The groups are shells around one centre, one inside the other: the same stretched ball of 8 dimensions in 10 sizes.
(in the rows, 128 means zero)
Some rows, each with its group after it:
[168 135 153 124 109 117  92  49 143 112 160]	(4)
[138 112 203  98 119 109 142 134  94  45 169]	(2)
[132 145 143 143 115 123  98 108 143 162 128]	(4)
[155  86 235 107 129  97 129 112 112  48 214]	(8)
[131 111 113 142 120 183 176 160 144 159 105]	(2)
[139 147 148  94 120 134 122  69 157 139 139]	(2)
[169 126 141  90 128 101 105  76 125  84 157]	(3)
[166 117  84 146 129 149 133  95 149 143 129]	(6)
[153 109 170  89 131 125 148 101 129  78 170]	(7)
[143 116 170 107 110 125 147 152 108  66 160]	(9)
[140 134 172  93 100 141 149 126 139  88 169]	(3)
[116 148 116 126 114 143 134 161 126 153  94]	(0)
[163  90 150 156 110 143 131 156 120 114 144]	(9)
[158 144  83 129 104 160 145 100 145 120 125]	(4)
[168 119 112 111 137 132 121  53 135 123 118]	(5)
[104 126 144 152 148 104 139 178 114 124 154]	(3)
[102 151 109  95 165 114 146 116 129 145 106]	(4)
[180 123 109 102 105 144 109  95 146 135 115]	(3)
[159  86 179 121 126 110 151 151  88  29 183]	(1)
[157 145 144  99 119 117 112  51 144 101 161]	(5)
[170 103 141 167 101 135 115 139 130 111 164]	(2)
[144 110 193 108 138  82 100 113 107  87 166]	(0)
[114 184 129 101 109 109 114 119 137 119 143]	(1)
[180 108 134 143 105 128 103 117 147 122 169]	(2)
[ 92 131 155 125 118 135 174 240 114 111 146]	(1)
[155 143 136  88 146  78  79  46 129 114 141]	(4)
[164 107 130 117 160  91 106  61 106  93 136]	(4)
[153 105 102 133 145 140 141 112 127 135 111]	(9)
[101 128 161  99 130 116 171 214  92  70 144]	(8)
[110 132 172 113 164  68 113 116 103  98 160]	(3)
[182 133 100 141 130 108  61  30 158 169 130]	(1)
[173 120  85 111 131 152 134  68 153 139 117]	(7)
[185 104 139 112 123 109 108  92 128  83 171]	(5)
[116 146  94 108 142 143 149 127 139 160  92]	(0)
[145 153 127 101 143  84  75  52 123 134 114]	(1)
[ 73 166 118 143 126 124 167 217 107 118 126]	(8)
[168  77 160 173 133 114 107 132 116 120 159]	(7)
[149 126  61 165 145 136 124 107 134 164  99]	(6)
[139 103 127 137 129 132 153 180 103  98 130]	(9)
[122 115 118 161 163  97 133 141  95 109 132]	(0)
[157 134  94 108  95 165 147 141 131 118 101]	(5)
[115 118 114 168 145 115 147 193 102 117 135]	(3)
[151 138 136 136 120 100  81 104 137 138 150]	(3)
[158 104 171 129 111 131 125 116 113  93 143]	(7)
[190  89 112 130 116 164 137  97 151 131 135]	(6)
[171  90 227 109  95 112 111 139 122  66 202]	(4)
[126 137 135 106 110 157 182 144 120  76 140]	(8)
[148 117  98 102 137 159 161 106 135 132  98]	(8)
[170  94 127 147 138 130 104  91 137 158 119]	(7)
[138 127 132 106 122 125 134 155 126 115 136]	(9)
[104 146  96 121 128 158 183 175 129 132 107]	(0)
[149 114 111 148 147 120 100 112 158 190 131]	(1)
[165 134 106  97 110 165 144  72 154 126 119]	(5)
[115 147 136 142 108 106 122 197  95  99 132]	(1)
[181  87 124 154 126 157 129  80 143 138 132]	(5)
[161 111 118 162 130 113 110 114 115 111 144]	(6)
[124 124 123 154 126 129 151 170 103 100 132]	(6)
[119 140 130 111 151  94 125 120  99 102 121]	(9)
[155  93 214 109 124 100 121 117  97  54 176]	(2)
[ 80 128  93 154 172 120 184 206  84 117 100]	(8)
[137 143 145  73 121 109 124 122 112  88 127]	(2)
[158 109  92 169 145 119 100 116 133 169 116]	(6)
[195  83 102 179 123 152 108  92 160 164 146]	(8)
[158 142  62 122 132 136 122  82 132 139  92]	(7)
[116 114  81 172 171 116 138 161 106 159  95]	(3)
[172 122 180 110 104  96  92  90 119  67 183]	(7)
[102 147 115 149 145  94 108 175 113 159 114]	(0)
[130 143  63 174 145 120  98 129 149 208 100]	(8)
[122 163 116  78 131 118 146 110 130  97 138]	(4)
[129  94 182 148 149 108 145 145 113  94 180]	(2)
[144 152 163 104 105  96  87 102 125 105 152]	(5)
[130 131  99 137 159  89 103 123  97 132  97]	(7)
[160 115 123 137 145  88 100 101 107  94 150]	(0)
[117 148 151 137 124 102  95 139 134 158 136]	(5)
[149 102 166 141 109 141 142 150 117  99 150]	(9)
[156 126 145 123 115 108  91 117 120 122 130]	(6)
[ 68 194  94 107 157  92 120 152 130 177  96]	(1)
[130 124  98 157 158 120 118 112 140 178 116]	(0)
[ 80 150 129 121 151 111 160 182  96 115 110]	(6)
[181 100 137 111 118 149 132  83 152 117 152]	(9)

New rows. What belongs after each?
[165  97 147 155 112 127 122 152 123 104 165]	(0)
[164 117 152 109 117 125 128  87 118  77 150]	(6)
[118 110 134 129 159 122 160 148 109 112 130]	(0)
[103 171  43 146 147 131 128 140 136 195  69]	(3)
[113 136  40 162 182 101 125 144 101 166  70]	(8)
[168 104 187  95 127  94  99  93 113  78 165]	(3)
[109 137 119 131 142 129 140 162 146 168 130]	(5)
[205  75 166 154  97 150 121  83 134  84 177]	(8)
[141 112 193  89 107 120 133 162 102  74 144]	(1)
[131 102 134 145 136 144 170 165 113 104 137]	(6)
[ 76 165  85 165 171  74 111 175  89 155  92]	(4)
[145 142  89 124 143 100  94 105 130 149 114]	(0)
[112 158 120 127 132  92 108 155 111 126 125]	(6)
[144 128 119 102 124 131 139 143 133 116 135]	(0)
[165 102 206  88 107 109 111 130 123  76 180]	(2)
[111 137  72 147 131 143 174 209 101 114 100]	(4)
[169 125  54 161 117 161 120 108 154 176  97]	(3)
[204 121 156  82  89 140  89  35 170 118 162]	(8)
[134 166 114 100 100 136 128 124 141 121 128]	(7)
[168 107  74 164 131 154 145 110 140 134 129]	(2)
[ 84 127 125 156 152 108 141 231  93 151 100]	(4)
[180  92 109 147 137 125 105 100 131 140 126]	(9)
[138 122 113 146  94 177 152 185 137 156 100]	(5)
[127 155  98 119 138 103  86 123 145 187 104]	(1)
[166  85 186 107 147  89 118  97  95  54 171]	(4)
[102 152 147 105 135 120 141 137 129 133 129]	(9)
[154 146 159  65 103 132 123  76 146  99 148]	(2)
[193 107  68 181 101 161 101 107 147 168 105]	(1)
[103 143 105 165 139 136 138 150 132 174 105]	(7)
[102 141  57 164 149 132 135 197 116 191  62]	(5)
[143 124 181 103  95 129 131 160 130  94 168]	(3)
[ 72 160  45 163 171 136 167 176 117 188  61]	(4)
[150 147  87 128 119 129 111 108 145 149 119]	(9)
[159 142  57 104 121 163 147  95 151 143  96]	(4)
[130 153  88 144 109 135 126 161 133 144 118]	(7)
[144 147  43 118 122 162 134 132 144 182  58]	(8)
[144 148 163 109 118 109 103  62 139 110 159]	(2)
[135 148  82 157 123 136 111 129 153 183 114]	(7)
[138 113 143 114 116 158 179 154 126  88 149]	(3)
[179  97 167 134  99 145 119 114 154 119 178]	(3)
[168 128  43 149 113 187 131 100 166 203  67]	(8)
[108 154 133 127 112 144 132 154 145 170 111]	(5)
[135 140 143 122 142  88  91  95 134 137 150]	(6)
[131 130 157  88 133 122 129 119 144 134 141]	(5)
[163  69 136 192 147 124 116 136 116 143 137]	(1)
[114 136 112 109 152 141 165 111 130 135 107]	(4)
[ 96 146  70 153 158 120 141 189 126 179  97]	(5)
[ 99 138 181 100 162  66 125 139  96  82 164]	(5)
[143 135 116 122 143 111 126  93 134 112 154]	(3)
[210  90 188 125 116  97  60  27 143 102 190]	(8)
[117 152 112 112 114 148 141 158 141 157 103]	(9)
[178 127 139  92 113 127 117  55 143  89 160]	(3)
[109 143  86 174 165 112 119 109 128 181 102]	(8)
[150 132 131 128 150  94 106  63 140 113 174]	(1)
[124 162 101 105 145 116 116  74 140 154 105]	(7)
[121 115 190 113 138  91 133 163 103  77 175]	(0)
[103 159 110  98 111 148 176 197 125 109 122]	(8)
[155 133 152  92 117 131 122  73 150 116 153]	(6)
[130 122 152 113 143  93 109 148 117 122 143]	(3)
[143 129 128 105 108 146 154 148 119  93 127]	(9)
[173 103 140  82 109 158 148 121 143 106 135]	(8)
[156 122  83 132 131 159 141  98 157 163 113]	(6)
[128 148  35 152 121 177 150 149 138 192  47]	(8)
[113 162  92 129 167  80 107  92 120 136 127]	(2)
[ 95 181 101 119 138 103 125 132 123 136 116]	(3)
[170  87 154 116 123 129 137 135 115  84 154]	(6)
